The rows are grouped in 3 ways, from coarse to fine. Each group lies inside one group of the grouping before and may be the whole of it. The rows also spread widely along 9 directions, which tell nothing about the answers.
Known rows, each followed by its group in each grouping:
[5.0, 11.2, -21.5, 1.5, -15.8, -0.6, -0.2, -0.9, 6.4, 8.9, 29.9, -1.7, -15.7, -13.5, -1.8, 14.1, 5.8, 10.0, -16.2, -7.6, -10.3, 7.7, 0.3, 7.0, 42.2] => q262 q541 q721
[14.9, 9.4, -38.1, 9.9, 3.7, -16.2, -4.0, 15.6, 10.2, -28.0, 6.1, -15.3, 30.3, 3.5, 15.0, -9.7, 0.4, -29.7, -9.1, 2.1, 13.3, 3.8, 17.3, -12.7, -10.7] => q779 q315 q545
[6.2, 2.8, 15.7, -8.5, 14.0, 0.9, 17.6, -35.9, -7.1, -2.9, 7.8, 4.3, 6.7, 3.8, -5.4, -12.5, -13.6, -4.4, 6.5, -9.2, 3.1, 24.3, 14.6, 10.4, 5.5] => q262 q286 q549
[1.6, 8.9, -9.2, -0.2, 5.9, 1.2, -1.0, 3.0, 1.9, 5.6, 10.6, -6.0, 12.1, 1.4, 11.4, 0.7, -4.9, -1.3, -10.6, 3.9, 1.1, 9.0, 7.0, 8.4, 26.8] => q779 q903 q826
[2.2, -7.9, -4.9, -3.9, 3.7, -12.4, 3.3, -7.0, -4.5, -11.4, -10.2, 2.1, 3.6, 11.3, -5.9, -5.9, -9.0, -3.9, 3.1, -5.2, 0.6, 13.3, 3.6, -7.2, -5.3] => q779 q501 q614
[3.1, -1.0, -0.3, 0.8, -9.7, -0.5, -11.7, -1.2, 16.1, 3.6, 1.4, -2.6, -1.6, -5.5, 3.6, -2.7, 2.7, -4.6, 8.7, -6.2, 9.3, -5.7, 5.6, -8.8, -24.0] => q779 q903 q4
[21.4, 7.7, 15.4, 10.5, -13.9, 18.9, -12.8, -32.2, 3.6, 2.6, 13.8, -8.7, -4.2, -22.2, -9.2, -10.9, -0.9, -23.0, 9.0, -11.1, -7.6, 13.8, 18.8, 12.1, -13.2] => q779 q903 q444
[-11.0, -6.3, 22.6, -11.6, 7.5, 2.8, 7.5, -11.0, -2.5, 18.5, 0.1, 12.0, -11.2, 2.4, 0.6, 4.9, -5.4, 13.7, 4.9, -1.6, 1.7, 0.8, -1.4, -2.3, 0.0] => q262 q541 q379
[-19.9, -2.9, -2.8, -21.2, 10.7, -17.1, 16.5, -4.9, -13.6, 3.8, -0.8, 10.3, 5.7, 12.3, 4.5, 9.3, -18.2, 11.9, 1.5, 6.3, 7.4, 3.8, -9.0, -24.8, -4.1] => q262 q541 q379
[1.2, 4.3, 17.4, -4.6, 7.0, -6.6, 4.2, -12.7, 17.7, 2.5, 12.9, 6.4, -2.1, -9.4, 1.8, -11.6, 7.3, 3.6, 11.2, -18.0, 15.5, -18.3, 10.0, -6.2, -24.8] => q262 q286 q549
[-11.0, -4.5, 0.9, -12.6, -1.1, -14.1, 2.1, -1.6, -2.4, -2.1, -10.9, -0.2, 7.7, 14.3, 3.8, 3.3, -13.5, 7.2, 2.9, 4.2, 8.0, 3.1, -7.8, -16.6, -7.7] => q779 q501 q614
[13.4, 12.9, -10.6, 5.6, -9.0, 12.6, -8.1, -15.6, 5.3, 5.1, 16.8, -11.9, 13.9, -11.3, 10.2, -1.8, -4.5, -19.2, -1.1, 1.8, 5.0, 16.4, 15.5, 5.8, -1.8] => q779 q903 q444
[1.3, 15.1, -0.4, -4.3, -22.4, 2.0, -12.9, -12.1, 11.4, 6.3, 14.6, -13.4, 7.7, -12.6, 7.3, 4.1, -6.8, -5.5, 3.2, 1.2, 8.2, -1.8, 0.3, -9.8, -10.8] => q779 q903 q4
[0.7, 7.1, 20.4, -15.5, -24.4, -1.0, -1.9, -46.7, -14.0, -1.6, 11.5, -4.7, -10.8, -13.9, -23.8, 1.2, -20.5, 1.6, 13.2, -10.0, -13.7, 17.6, -3.5, -5.5, -2.4] => q779 q903 q4
[-2.1, 9.0, 16.5, -12.0, -7.1, 13.2, -4.6, -26.1, 9.3, 20.9, 5.9, -6.5, 12.2, 0.7, 14.8, 0.6, -13.0, -0.5, 8.7, 3.3, 16.8, 14.4, 6.2, 4.2, -6.8] => q779 q903 q4
[-7.9, -5.8, 1.2, -0.8, 24.1, -17.1, 6.5, 8.2, -21.2, -7.6, 3.9, 11.1, -4.7, -10.3, -10.6, -4.0, -1.6, 2.3, -5.8, -4.9, -21.1, -18.5, -1.1, -10.6, 14.0] => q779 q903 q444
[-20.1, 15.0, 22.8, -21.5, -24.3, -1.5, -4.0, -24.5, -18.4, 13.3, 10.2, -9.0, 2.5, -14.0, -3.6, 16.2, -24.8, 8.9, 5.8, 15.5, -7.2, -5.5, -20.2, -22.8, -3.0] => q779 q903 q4
[1.3, -0.4, 10.9, -5.4, 8.3, -12.0, 8.6, -11.1, 0.8, -8.8, 4.2, 4.4, -4.9, 4.0, -7.2, -7.7, -5.0, 2.2, -1.5, -10.5, -2.2, 1.1, 5.0, -1.4, 7.0] => q262 q541 q721
[0.5, 6.1, 16.1, -1.0, -6.9, 0.0, -11.8, -2.9, 9.7, -4.2, -3.4, -11.8, 10.0, 2.8, 6.0, -7.8, -8.8, -9.0, 2.2, 4.7, 5.5, -3.8, 3.5, -3.7, -10.0] => q779 q903 q4
[4.5, -9.4, -5.5, 11.2, -6.4, -4.1, -4.8, 18.6, 2.4, -4.8, 0.1, 4.9, -26.3, -2.0, -13.1, 4.7, 8.5, 1.3, -10.3, -5.8, -18.3, -2.2, -1.7, -0.1, 14.9] => q262 q541 q379
[5.5, 1.9, 11.2, -1.0, -8.2, 6.3, -9.9, -14.0, 15.4, 5.9, 3.2, -3.1, -3.2, -0.6, 2.4, -5.8, -1.2, -1.2, 7.0, -8.3, 6.3, 6.1, 9.5, 6.8, -7.2] => q779 q903 q444
[-4.2, 7.6, -0.9, -10.2, -20.2, 5.9, -7.7, -11.3, 2.8, 4.5, -4.2, -14.3, 13.2, 14.2, 10.3, 8.4, -22.2, -2.3, -0.8, 16.7, 7.2, 26.0, -3.7, -1.9, 6.7] => q779 q903 q4

New rows. What belongs after each?
[1.7, 12.3, -3.8, 3.2, -15.2, 14.8, -15.1, 3.1, 13.5, 16.5, 9.7, -14.0, 8.3, -2.2, 19.3, 8.9, -3.2, -3.6, -7.8, 12.9, 5.9, 8.4, 3.2, 7.7, 13.6] => q779 q903 q444
[-0.1, -7.3, -1.0, -3.4, 1.9, -2.4, 4.2, -2.5, 1.9, -3.3, -8.0, 2.9, 0.1, 16.8, 2.5, -0.6, -9.9, -4.1, 0.0, 5.2, 5.3, 17.0, 3.5, -4.9, -4.8] => q262 q541 q721
[1.5, 5.2, 7.7, 6.5, -17.8, 23.3, -9.3, -4.5, 5.1, 21.3, 8.5, -6.5, -2.3, -11.6, 10.1, 13.3, -0.6, -9.4, 2.5, 17.8, 2.4, 5.6, 0.0, -3.5, -15.5] => q262 q286 q549
[-3.6, -3.6, -5.4, -4.1, 8.1, 1.5, -0.1, -4.6, -2.5, 10.0, -0.4, 2.5, 10.6, 0.0, 10.8, 1.1, -7.6, -6.9, 5.9, 5.5, 8.8, 5.9, 4.9, -9.6, -16.1] => q779 q903 q4
[-0.2, -1.8, 0.4, -4.8, -0.3, 4.3, -2.2, -10.6, 4.9, 8.6, -2.0, -0.8, 7.3, 6.0, 8.2, -0.9, -8.5, -3.4, 5.4, 1.3, 9.8, 14.8, 6.7, 0.9, -7.2] => q779 q903 q4
[12.4, 0.6, -2.0, 17.4, 7.9, 31.1, -2.1, -0.1, 9.4, 24.5, 9.1, -0.8, 6.9, -8.5, 20.1, 1.6, 8.2, -18.9, -2.2, 12.2, 8.5, 15.4, 19.0, 15.9, -4.2] => q262 q286 q549
[-3.6, 13.6, 2.3, -3.8, 10.0, -20.5, 8.7, 5.5, -1.8, -20.8, 9.5, -7.3, 18.9, 3.1, 4.5, -8.8, -10.2, -6.2, -9.3, 3.3, 4.2, -12.9, 1.2, -13.3, 7.3] => q262 q286 q549
[17.0, -6.1, -19.7, 15.5, -5.7, 0.6, -11.0, 10.3, 18.1, -3.0, 4.8, 0.9, -15.3, -4.7, -5.3, -5.1, 14.5, -6.1, -4.7, -17.4, -6.0, 8.3, 13.9, 13.1, 12.0] => q779 q903 q4
[8.1, 0.9, -12.8, 6.4, -34.1, 4.1, -19.8, 2.2, 10.8, 1.0, 5.3, -8.5, -21.3, -8.6, -11.4, 10.7, 3.2, 0.0, -0.3, -3.7, -12.4, 8.1, -3.1, -2.3, 0.7] => q779 q903 q826
[2.2, -0.8, -2.2, 9.4, 14.9, 9.9, -1.0, 16.2, 7.4, 11.2, 1.2, 0.4, 9.7, 1.0, 20.1, -0.4, 3.9, -13.7, -9.2, 11.1, 8.6, -2.6, 11.9, -0.3, -2.6] => q262 q541 q379
[17.0, 3.4, -30.4, 17.7, -12.3, 8.8, -11.5, 12.7, 8.5, -2.2, 3.0, -14.6, 9.7, 1.8, 10.5, 3.8, 2.2, -20.2, -14.0, 8.3, -0.3, 22.3, 10.7, 8.3, 15.4] => q779 q501 q614
[7.5, 1.4, 17.8, 12.0, -14.2, 3.6, -21.3, 13.5, 15.4, -8.4, -5.4, -15.0, -2.5, -2.2, 1.2, -6.2, 5.9, -12.8, -3.6, 5.0, -4.7, -12.7, 3.7, 1.1, -7.0] => q779 q315 q545
[-6.9, 15.7, 8.5, -15.5, -12.4, -17.6, 1.0, -6.0, 8.4, -10.8, 7.3, -11.7, 11.5, 10.3, 4.9, -1.5, -15.6, 3.8, -5.7, 0.5, 12.0, -3.1, -3.9, -13.7, 4.9] => q262 q541 q379
[-14.3, 1.4, 23.8, -14.7, -7.4, -5.5, -3.5, -7.2, -4.3, 8.1, -1.0, -1.4, -7.4, 1.4, -2.7, 7.6, -8.5, 15.7, 2.5, 5.5, -6.1, -6.3, -11.4, -5.4, 9.1] => q779 q315 q545
[-0.8, 1.8, 14.1, -4.4, -9.8, 6.2, -9.6, -12.1, 6.8, 13.0, 5.2, -0.3, -7.5, -8.2, -1.2, 1.1, -1.5, 3.1, 9.1, -4.2, 0.5, -2.3, 2.0, -2.2, -12.0] => q779 q903 q826
[9.3, -7.4, -24.5, 0.1, 7.8, -15.6, 0.6, 3.7, 20.0, -10.2, -0.1, 4.9, 1.2, 11.1, 3.0, -11.3, 4.0, -0.3, 2.2, -21.0, 13.5, 10.7, 14.6, 2.1, -1.2] => q779 q903 q4
[-5.2, -4.3, -4.1, -3.2, 6.4, -15.2, 1.0, 8.1, -7.4, -11.9, -6.1, -0.4, 5.2, 5.7, 0.3, -0.4, -6.1, -3.2, -1.3, 4.3, -2.8, -3.2, -1.0, -14.6, -4.4] => q779 q315 q545
[6.0, 12.0, -15.5, -0.3, -28.3, -12.8, -12.6, -2.6, 13.6, -6.6, 23.2, -7.7, -15.2, -21.4, -11.4, 4.4, 7.0, 4.3, -2.4, -18.6, -8.5, -10.4, -2.1, -8.0, 8.0] => q779 q903 q4
[11.8, 1.3, 5.1, 11.2, -3.2, 10.5, -14.0, -2.9, 12.1, 2.1, 2.6, -6.2, -0.3, -7.6, 3.4, -8.5, 3.7, -16.0, 3.1, -3.9, 0.4, 0.3, 13.5, 5.1, -13.3] => q779 q903 q444
[7.4, -0.1, -11.8, -3.8, -35.4, 14.5, -13.8, -16.7, 16.2, 12.4, -1.2, -8.6, -9.2, 10.0, 1.6, 12.5, -10.2, 2.1, 4.7, 1.4, 5.2, 40.4, 1.4, 9.0, 4.3] => q779 q903 q4
[-3.1, 2.0, -0.8, -3.1, 18.2, -7.9, 1.1, -0.8, 5.9, 6.7, 12.1, 6.7, 6.0, -10.4, 9.4, -6.7, 4.5, 0.9, 3.2, -10.5, 8.7, -16.9, 9.2, -6.3, -7.8] => q779 q903 q444
[8.4, -6.7, -12.4, 10.1, 29.3, 1.5, 7.4, 3.3, -5.0, 7.0, 4.8, 8.1, 7.8, -6.3, 7.5, -7.9, 7.2, -9.7, -6.5, -6.4, -0.1, 5.0, 17.1, 8.8, 12.6] => q779 q501 q614
[0.6, 10.8, -4.1, 2.7, -14.6, -2.5, -11.3, 2.6, 1.3, -0.1, 14.3, -10.1, 0.6, -17.1, -0.3, 4.0, -1.4, -6.8, -5.7, 2.0, -7.7, -10.3, -1.7, -8.3, 5.0] => q779 q903 q4
[-4.6, -10.6, 6.8, -17.9, 14.4, -18.9, 10.9, -21.8, -4.0, -10.8, -11.3, 9.9, 4.0, 17.4, -7.8, -12.4, -17.1, 4.4, 13.7, -14.9, 8.1, 15.2, 6.0, -8.0, -12.6] => q779 q903 q4
[17.6, -16.2, -6.6, 14.3, 11.0, -1.2, -4.8, 5.0, 8.8, -11.7, -7.2, 7.2, -15.9, 6.0, -11.5, -15.1, 9.3, -7.7, -1.1, -19.7, -11.4, 14.0, 18.2, 18.0, 10.0] => q779 q903 q444
[-14.1, 0.3, 2.0, -16.8, 24.9, -49.0, 14.9, 4.6, -13.3, -30.5, -0.7, 6.8, 15.0, 2.0, -8.3, -15.6, -9.3, 6.1, 1.2, -15.2, 3.6, -35.2, -5.5, -36.5, -12.7] => q779 q501 q614
[1.8, 10.7, 20.2, -0.3, -17.6, 11.4, -13.3, -13.5, 4.4, 12.4, 11.6, -9.3, -7.2, -13.9, -3.2, 3.0, -2.7, 0.3, 0.5, 0.3, -8.0, -0.6, 0.0, 6.4, 8.0] => q779 q903 q826
[1.5, -19.1, 0.4, 2.1, -4.2, -8.0, -5.9, 15.0, 27.0, 0.3, -12.4, 12.9, -25.8, 12.3, -4.1, -2.4, 13.7, 10.3, 8.2, -17.5, 9.1, -6.6, 3.3, -6.6, -24.0] => q262 q541 q379
[6.9, 1.1, -5.7, 5.9, 10.0, -17.0, -0.3, 0.7, -4.9, -17.5, 5.4, -1.4, 8.6, -11.7, -5.6, -12.5, 1.4, -16.3, -0.6, -10.4, -2.0, -15.4, 7.5, -15.8, -14.1] => q779 q501 q614
[-1.4, 1.2, -21.6, -5.7, 17.4, -14.1, 12.0, -1.1, -9.3, -3.0, 6.5, 3.0, 13.5, 5.5, 5.6, -0.7, -7.2, 2.4, -9.0, -3.5, 2.9, 10.9, 5.1, -1.9, 24.1] => q779 q501 q614
[1.7, 2.3, -17.1, 6.8, 25.2, -15.9, 6.1, 8.9, -5.8, -0.8, 18.0, 7.0, 10.0, -23.3, 5.0, -6.8, 10.8, -9.3, -5.6, -10.9, 0.0, -26.1, 9.7, -14.8, -3.8] => q779 q501 q614
[21.6, -0.3, -3.5, 9.9, 7.7, -1.5, -6.5, -3.3, 27.9, -9.5, 3.7, -3.7, 6.1, 2.4, 7.7, -21.1, 12.8, -14.9, 3.1, -21.0, 14.9, 6.9, 27.2, 15.0, -7.8] => q779 q315 q545
[-3.1, -0.4, 3.3, -6.3, -0.8, -11.3, -1.4, -7.8, -11.1, -17.2, -9.7, -5.6, 9.7, 11.3, -6.0, -5.0, -19.9, -9.6, 2.2, 6.2, -4.8, 10.9, -0.4, -12.0, -7.2] => q779 q903 q444
[6.9, -10.2, -4.9, 10.6, 8.7, 7.2, -5.4, 8.8, 3.4, 6.0, -3.0, 4.4, -7.7, -2.1, 1.3, -3.2, 5.6, -7.5, -2.6, -2.1, -6.3, 6.9, 9.9, 9.2, 6.8] => q779 q903 q4
[10.9, -5.6, 22.8, 10.4, 8.1, 10.0, -11.5, -2.8, 17.4, 2.9, -5.7, -0.6, -0.5, -2.8, 3.5, -17.7, 7.1, -12.7, 6.1, -8.6, 4.9, -5.1, 17.6, 10.7, -15.7] => q779 q903 q4
[-4.0, 10.3, -15.7, 2.6, -12.7, 3.0, -13.6, 16.2, 4.0, 4.7, 4.3, -14.8, 14.2, -0.7, 16.7, 11.4, -6.7, -9.2, -9.5, 20.6, 3.8, -1.3, -4.4, -12.9, -0.2] => q779 q903 q826
[-2.5, 4.9, -36.4, 3.0, -4.1, -22.6, -6.0, 20.5, -0.7, -13.8, 14.0, -0.8, 0.3, -13.3, -0.5, 6.7, 3.7, -4.8, -6.9, -3.9, -4.9, -19.4, -4.0, -26.5, -4.5] => q779 q903 q444
[-1.8, 6.9, -2.5, -12.8, -21.7, -18.7, -6.2, -8.4, 10.1, -10.2, 7.5, -7.0, -5.3, -0.5, -6.6, 2.1, -4.1, 7.9, 4.6, -10.6, 2.2, -2.0, -4.2, -12.9, -3.8] => q779 q315 q545
[7.1, -2.9, -5.0, 12.3, -2.2, 3.4, -5.4, 16.5, 0.1, -13.8, -13.2, -9.6, 9.3, 14.8, 5.7, -1.8, -9.4, -23.6, -11.3, 17.2, -2.1, 13.4, 5.9, -5.3, -4.4] => q262 q541 q379
[8.2, 4.5, -33.9, 10.8, 22.4, -19.5, 13.4, 13.6, -9.9, -26.4, 13.1, -0.7, 22.1, -5.6, 4.5, -9.7, -1.0, -25.2, -11.4, 1.8, 1.2, -3.1, 12.7, -17.5, -4.4] => q262 q286 q549
[2.8, 11.5, -9.3, 8.6, -6.6, -5.2, -3.1, 12.7, -1.2, -13.1, 10.5, -11.5, 11.4, -7.2, 5.2, 1.4, -3.0, -18.1, -9.7, 13.2, -2.6, -10.0, -0.1, -15.9, -4.1] => q262 q286 q549
[9.3, -15.0, -34.4, 10.0, -5.5, -10.9, -6.4, 16.9, -0.3, -20.5, -13.6, -0.2, -6.3, 12.9, -9.4, 0.1, -2.4, -13.4, -4.3, -0.8, -9.1, 20.2, 3.6, -7.6, -0.6] => q779 q903 q4
[-7.1, 13.5, -10.7, -11.2, -8.4, -13.7, -4.4, 1.9, 11.4, -2.2, 9.9, -10.5, 16.4, 3.0, 13.3, 1.8, -9.0, 3.6, -3.0, 1.7, 15.0, -5.5, -2.3, -13.5, 2.0] => q779 q903 q4
